There are 9 hidden switches. A switch that is on adds its own fixed numbers to the row, and there is some noise. The rows also spread widely along 11 directions, which tell nothing about the answers.
(in the rows, 100 means zero)
Some rows, each with its switches (1 for on, 0 for off) after it:
86	107	129	104	119	101	89	113	89	133	104	102	87	113	91	98	97	107	104	110	71	129	104	91	84	89	97	102	91	100	118 -> 1 1 0 1 0 0 1 1 0
87	107	105	93	116	109	126	119	140	98	90	67	78	93	89	89	90	68	132	89	95	123	111	68	112	115	98	68	111	101	110 -> 0 0 1 1 0 1 0 1 1
84	85	115	110	111	96	90	103	131	124	95	100	92	100	86	120	111	104	103	111	95	108	92	91	112	125	101	121	105	83	120 -> 1 0 0 0 1 0 0 1 0
95	113	106	86	123	118	109	104	103	92	91	103	117	106	100	111	113	84	89	92	106	93	101	91	105	114	104	89	86	120	108 -> 1 0 0 1 0 0 0 1 1
90	97	109	84	108	109	93	110	107	94	77	85	102	90	99	100	94	87	117	90	106	103	108	85	115	110	103	89	99	92	106 -> 0 1 1 1 1 1 0 0 1
96	94	107	99	104	107	108	108	139	99	101	87	88	91	85	100	99	88	122	76	113	107	112	89	92	117	98	83	108	94	102 -> 0 0 0 0 0 0 0 1 1
83	119	98	82	126	100	113	92	104	102	115	97	94	97	91	105	103	81	80	101	105	136	111	59	118	113	74	67	95	71	105 -> 0 0 0 1 0 1 0 1 1
100	111	117	113	121	99	110	137	107	115	96	102	93	115	95	100	78	117	101	102	105	126	108	95	64	98	91	97	90	95	114 -> 0 0 0 1 0 0 0 1 0
96	95	108	96	104	109	83	110	105	96	102	117	101	114	96	100	111	108	96	74	124	97	92	98	95	103	84	84	96	96	88 -> 0 0 0 1 1 0 0 0 0
97	119	114	75	140	111	121	140	84	109	81	86	99	132	96	97	95	95	92	89	76	94	88	114	68	87	112	77	88	130	93 -> 1 1 0 1 1 0 1 1 0
86	119	130	108	140	102	99	146	88	127	70	113	101	125	99	124	77	109	89	113	94	141	92	103	60	96	91	97	81	102	141 -> 1 1 1 1 1 1 0 0 1
94	133	140	107	132	110	121	121	99	113	66	92	107	100	98	120	52	79	101	117	104	131	93	95	90	118	82	104	93	106	144 -> 0 1 0 1 1 1 0 0 1
106	108	116	102	129	89	84	125	73	105	69	119	132	104	115	133	82	141	59	128	130	107	95	93	92	103	83	121	77	52	118 -> 1 0 0 1 1 1 0 0 0
101	92	109	94	109	110	97	122	102	105	85	103	103	113	103	99	99	116	105	88	108	99	106	106	77	94	112	100	83	103	99 -> 0 1 0 0 0 1 1 1 0
95	98	108	96	120	110	111	137	117	104	84	102	99	126	109	105	117	102	100	98	100	96	70	81	120	95	87	92	93	104	95 -> 1 1 0 1 0 1 1 1 0
87	93	99	107	128	85	122	148	127	124	93	82	80	129	94	110	105	112	89	113	86	112	71	82	113	105	79	106	107	76	95 -> 0 0 0 1 1 0 0 1 0
88	107	130	72	118	123	78	82	99	98	83	117	119	95	85	118	100	83	103	62	124	104	117	119	73	125	111	78	83	117	119 -> 1 1 0 1 1 1 0 1 1
79	100	106	97	113	92	91	112	121	118	106	110	82	106	84	118	113	95	105	92	97	125	102	88	101	112	84	71	106	73	117 -> 1 0 0 1 1 0 0 1 1
90	117	119	96	114	101	109	113	121	106	102	91	80	94	79	98	78	83	127	72	105	140	135	98	58	111	96	62	103	101	116 -> 0 1 0 1 0 0 0 1 1
98	99	111	93	102	98	93	126	102	104	68	125	107	112	113	124	104	108	103	106	109	98	85	99	124	96	84	90	97	79	134 -> 1 1 1 1 0 1 1 1 0
107	103	117	101	103	116	74	122	75	117	87	109	104	119	115	95	104	106	109	121	76	87	75	74	135	73	81	102	87	92	126 -> 1 0 1 0 1 0 0 1 1
94	107	99	97	107	110	101	131	98	94	91	104	94	107	106	93	96	100	111	99	105	118	113	77	92	85	99	73	88	97	109 -> 0 0 1 1 0 1 1 0 1
100	112	125	117	111	119	89	112	106	90	94	108	109	84	97	95	77	104	113	91	134	131	143	78	59	109	103	95	78	105	113 -> 0 1 0 1 0 0 1 0 1
91	109	112	100	130	106	113	109	116	108	91	83	101	99	99	107	100	82	91	116	86	118	95	63	124	115	91	102	97	96	118 -> 1 1 1 0 0 0 0 1 1

New rows, each followed by its switches (1 for on, 0 for off):
88	94	122	92	117	115	89	112	108	115	94	80	92	108	91	84	99	98	118	92	90	108	105	87	95	105	110	105	89	111	91 -> 0 1 0 1 1 1 0 1 0
75	101	124	97	133	112	104	96	135	104	98	98	98	103	80	117	101	78	91	71	125	130	93	86	94	137	82	87	100	101	99 -> 0 1 0 1 1 1 0 0 1
87	95	117	104	103	103	83	114	112	112	87	97	93	95	98	104	96	99	118	99	107	118	100	79	115	105	85	100	100	76	109 -> 0 1 0 1 1 1 0 0 1
103	101	100	85	117	105	117	127	110	97	85	80	96	104	102	96	90	101	105	98	103	95	98	89	100	100	105	84	97	87	93 -> 0 0 0 0 1 1 1 1 0
90	101	101	94	100	120	74	79	98	76	109	118	120	72	97	101	108	96	93	92	134	116	156	68	92	121	121	87	79	99	110 -> 0 0 1 1 0 0 1 0 1
94	94	130	89	126	112	79	121	103	111	70	92	110	103	98	105	94	108	108	85	109	104	100	93	89	106	99	102	85	91	111 -> 1 1 1 1 1 1 0 1 1
86	87	103	97	98	131	82	110	103	102	92	114	106	116	102	103	126	95	110	94	102	93	98	95	104	100	125	105	78	132	102 -> 0 1 0 0 1 1 1 0 1
94	96	91	72	91	107	100	102	94	94	75	96	110	94	109	117	108	85	104	103	99	75	94	103	138	102	109	90	103	89	109 -> 0 1 0 0 1 1 1 0 1
76	95	103	102	129	116	116	121	127	115	100	74	86	112	88	98	109	88	100	106	84	119	92	77	93	116	116	110	93	118	90 -> 0 0 0 0 1 1 0 0 1
101	92	122	98	113	97	91	125	115	116	82	79	80	100	94	92	77	109	124	90	97	116	96	89	95	97	82	89	106	68	106 -> 0 1 1 0 1 1 0 1 0
96	102	114	91	98	107	106	142	107	107	55	90	94	106	105	109	84	85	140	95	85	89	82	117	105	91	107	84	110	111	134 -> 1 0 1 1 1 1 0 0 1
83	107	117	101	123	110	108	130	115	123	93	68	73	109	94	82	89	83	120	113	70	126	90	58	120	99	86	90	102	94	112 -> 0 0 1 1 1 1 0 1 1
92	105	113	81	124	100	101	114	93	113	82	83	106	98	99	106	97	102	96	101	90	107	103	90	104	99	100	100	92	85	104 -> 1 1 0 1 0 1 0 1 1
95	113	114	80	120	114	112	96	96	93	92	74	105	95	98	87	89	80	103	88	95	105	102	87	105	105	102	92	96	114	89 -> 0 1 0 1 0 1 0 0 0
85	108	111	79	109	80	120	134	99	125	56	61	81	93	92	115	61	86	127	110	67	111	99	119	102	97	105	89	122	77	134 -> 0 1 1 1 1 1 0 0 1
108	79	122	93	95	129	49	108	77	105	68	116	130	108	117	100	108	128	104	95	120	67	98	98	113	90	110	132	67	100	112 -> 0 1 1 0 1 1 0 1 1
79	114	82	64	117	97	127	127	92	111	95	75	83	112	86	102	101	81	105	93	66	102	122	119	77	99	134	65	103	117	103 -> 0 0 0 1 1 0 0 1 1
103	111	118	100	114	110	101	116	93	103	86	90	104	104	107	89	84	99	109	109	100	112	103	77	111	95	93	104	87	101	109 -> 0 1 0 1 0 1 0 1 0
82	91	115	80	99	105	83	118	93	129	77	101	86	109	88	110	93	101	129	88	78	108	117	137	69	95	131	91	96	111	135 -> 0 1 1 0 1 1 0 1 1
96	86	112	89	113	116	83	100	112	107	94	79	95	105	104	84	121	90	109	101	84	85	67	58	154	100	86	101	101	87	89 -> 1 0 1 0 1 1 0 1 0
106	95	102	93	105	125	101	120	103	79	77	85	113	94	113	84	93	98	118	96	109	91	122	87	89	98	134	103	81	127	95 -> 0 1 1 0 0 1 1 0 0
105	102	109	107	118	110	104	131	118	93	79	87	108	89	102	97	79	108	114	99	120	116	139	84	67	110	118	103	82	102	114 -> 0 1 1 0 0 0 0 1 1
99	114	127	100	121	116	101	125	96	108	67	94	114	101	106	107	74	99	107	114	107	108	104	90	97	108	99	113	80	103	127 -> 0 1 0 1 1 1 0 1 1
88	82	133	116	119	121	92	149	145	121	71	83	84	122	97	93	108	94	140	89	94	104	60	72	120	103	85	107	100	112	107 -> 1 1 1 1 1 1 0 1 1
79	103	95	81	101	89	101	115	98	116	92	102	84	105	91	116	101	91	108	96	87	115	103	110	102	99	99	72	110	80	118 -> 0 0 0 1 1 1 0 0 1
99	106	115	91	107	115	95	103	102	93	74	111	116	88	102	120	92	90	107	99	119	97	110	105	88	113	117	90	88	101	126 -> 1 0 0 0 1 1 1 0 1
101	98	97	90	103	124	88	107	91	90	89	107	117	101	111	98	117	102	102	99	107	87	104	89	102	93	118	100	80	117	98 -> 1 0 0 0 0 1 0 0 1
97	97	98	68	96	94	87	90	93	107	95	94	96	82	95	105	103	98	111	90	91	100	120	102	105	94	107	74	103	66	110 -> 1 0 0 0 0 1 0 1 1
116	133	142	88	122	125	96	88	84	92	83	96	118	85	96	99	61	74	110	85	110	102	112	98	78	108	88	74	88	107	128 -> 1 0 0 0 1 0 0 1 1
82	101	123	108	108	107	85	104	126	106	85	100	96	83	89	112	97	78	126	100	103	126	115	80	108	126	101	95	105	101	134 -> 1 1 1 1 1 0 0 0 1
95	85	106	113	90	117	100	133	139	95	71	105	93	115	110	104	109	84	136	98	110	91	72	89	133	111	98	97	105	120	117 -> 0 1 1 0 1 1 0 0 0
90	115	103	74	130	102	101	97	85	100	103	100	108	104	97	102	105	100	76	96	99	115	114	86	90	104	105	80	83	92	95 -> 1 0 0 1 0 1 0 1 0
112	110	121	90	129	137	99	105	103	73	87	80	127	97	103	81	91	88	94	68	135	78	93	73	101	113	89	94	82	118	68 -> 0 0 0 1 1 0 0 0 1
86	100	134	85	115	120	95	85	129	108	103	91	88	96	69	99	93	69	123	49	108	115	112	114	67	126	103	73	104	118	105 -> 0 1 0 0 1 0 0 1 1
106	87	126	120	107	114	93	132	113	115	79	76	97	104	99	86	80	117	125	104	95	90	92	100	81	98	111	134	94	111	99 -> 0 0 0 0 1 0 0 0 0
92	90	127	95	114	113	88	134	111	118	65	104	105	120	101	113	100	109	118	81	102	97	85	116	86	96	102	105	91	113	123 -> 1 1 1 1 0 1 0 1 1
97	102	100	68	115	97	109	116	82	112	78	90	103	117	107	112	98	99	85	94	85	90	81	105	121	86	89	87	99	81	107 -> 0 1 1 0 0 1 0 1 1
97	116	102	100	107	94	112	136	102	105	69	98	95	96	109	121	80	92	118	126	93	120	103	93	102	98	98	82	99	83	136 -> 1 1 0 0 1 1 0 0 1
108	103	103	98	122	120	93	128	90	89	83	92	122	103	115	97	105	110	93	109	108	90	103	75	98	96	109	109	74	107	90 -> 1 1 0 0 1 0 0 0 1
101	97	106	78	118	113	97	108	106	87	68	119	134	104	105	133	107	108	83	76	140	84	105	121	81	117	113	97	78	102	110 -> 1 1 0 0 0 1 0 1 1
91	106	103	87	137	96	122	113	104	111	94	56	93	93	95	95	93	98	88	112	76	116	96	72	101	100	105	103	99	78	85 -> 1 0 0 0 0 1 0 0 1
104	99	105	111	124	106	101	111	132	84	104	107	107	94	99	104	109	110	87	96	137	114	113	60	94	119	89	88	87	77	92 -> 1 0 0 0 0 0 1 1 0
96	108	120	97	109	98	99	111	114	92	65	115	121	81	100	133	81	97	105	90	138	115	117	111	82	123	99	93	94	87	133 -> 1 1 0 1 0 1 0 0 1
89	100	118	104	115	104	82	131	92	123	86	106	90	113	94	98	81	121	112	110	96	131	126	101	57	97	118	102	80	100	126 -> 0 0 1 1 1 1 0 1 0
98	124	97	76	127	99	119	101	72	97	97	99	108	101	107	108	91	94	71	117	88	113	104	89	96	93	103	78	90	90	108 -> 1 0 0 0 0 1 1 0 0
83	107	129	90	134	105	89	98	82	125	98	75	93	94	87	89	86	100	96	101	71	131	106	79	83	93	99	102	91	90	107 -> 1 0 1 1 0 1 0 0 1
87	105	92	75	136	102	129	124	100	116	106	57	75	120	93	76	99	91	94	102	56	115	97	82	91	89	113	83	98	107	82 -> 0 0 1 0 0 1 0 1 0
88	86	86	95	87	94	118	138	124	111	78	93	88	117	100	116	118	96	118	94	89	75	71	116	132	95	99	99	122	100	107 -> 0 0 0 1 0 0 0 0 1
111	93	101	96	90	115	86	120	111	77	73	128	125	103	115	111	115	106	116	85	136	74	108	102	110	107	108	93	86	115	111 -> 1 1 0 1 0 0 0 1 0
85	87	99	96	105	109	92	125	123	109	96	100	81	108	94	99	110	101	120	93	99	116	111	81	95	101	108	77	96	86	110 -> 0 0 1 0 1 1 1 1 1
99	102	91	92	99	93	103	125	95	90	58	103	125	79	113	128	79	115	98	122	125	99	132	104	98	111	122	112	89	76	137 -> 0 0 1 1 0 1 0 0 1
107	113	119	99	119	119	104	121	118	87	80	69	106	80	97	84	80	84	132	94	107	101	121	71	93	113	109	88	92	108	102 -> 1 0 0 1 1 0 0 1 1
82	96	115	92	117	99	99	107	110	114	85	100	105	103	86	123	98	103	92	101	104	104	109	111	92	123	114	113	96	98	117 -> 0 1 0 1 1 0 1 1 0
111	105	109	74	103	110	96	144	69	108	54	88	113	118	117	100	81	113	114	96	93	67	85	121	106	73	103	98	88	97	109 -> 0 1 0 1 1 1 0 1 1
100	108	123	74	97	127	81	87	75	107	91	127	109	119	94	105	98	88	106	72	102	86	101	143	72	99	118	80	83	139	124 -> 0 0 0 0 1 1 0 1 0
88	98	116	94	107	98	98	120	129	107	73	90	89	87	86	112	79	91	131	84	115	118	119	102	88	120	101	78	108	79	133 -> 0 0 1 1 1 1 0 1 1
79	86	114	121	142	112	91	116	122	113	115	83	94	110	93	82	111	120	78	111	104	139	99	38	96	112	94	132	78	94	75 -> 0 0 1 1 0 1 0 0 0
94	112	99	85	110	97	94	120	68	108	84	114	110	111	115	111	94	107	81	115	96	114	98	88	118	82	84	90	88	76	120 -> 0 1 1 1 0 1 0 0 1
103	94	106	104	110	107	95	115	113	99	88	106	111	100	111	112	116	105	93	111	112	94	86	62	141	102	77	104	93	70	103 -> 1 1 0 0 0 0 1 1 1
98	81	143	110	101	122	72	117	122	119	74	76	94	98	95	83	90	101	146	83	104	93	83	81	120	101	84	120	99	93	101 -> 0 1 0 1 1 1 0 1 1
96	100	87	96	101	104	112	134	118	84	66	80	113	83	106	109	92	94	122	111	113	90	129	96	103	118	136	107	95	109	109 -> 0 1 0 1 1 0 0 0 1
97	99	128	108	109	113	92	129	127	105	81	98	87	104	94	93	77	97	133	85	116	119	108	92	79	112	96	86	95	102	122 -> 0 0 1 1 1 1 0 1 0
84	90	115	100	109	110	96	98	115	119	89	106	100	106	91	115	102	101	99	105	98	110	105	105	95	119	119	121	92	112	130 -> 0 0 1 0 0 1 0 1 0
86	88	94	92	97	114	75	107	94	100	99	110	100	99	101	101	121	104	104	104	98	105	127	86	96	98	128	95	83	105	105 -> 0 1 1 0 1 0 1 0 1
98	88	118	88	96	116	67	126	99	108	68	124	105	113	103	112	103	110	130	76	111	92	106	128	74	91	114	85	86	108	129 -> 1 1 1 0 1 1 0 1 1
103	109	131	114	95	125	97	123	100	107	81	99	94	107	108	82	80	89	139	104	94	109	92	88	104	85	97	102	92	129	119 -> 0 1 0 1 0 1 1 0 0
96	102	96	96	118	115	102	124	113	94	98	94	103	108	99	97	107	100	102	93	113	107	118	80	87	109	111	88	81	107	92 -> 0 1 0 0 1 0 0 1 1
110	121	99	93	100	94	129	132	123	77	55	111	114	92	112	131	76	87	119	105	134	98	106	111	106	120	96	70	104	92	146 -> 1 0 0 1 0 1 0 1 0
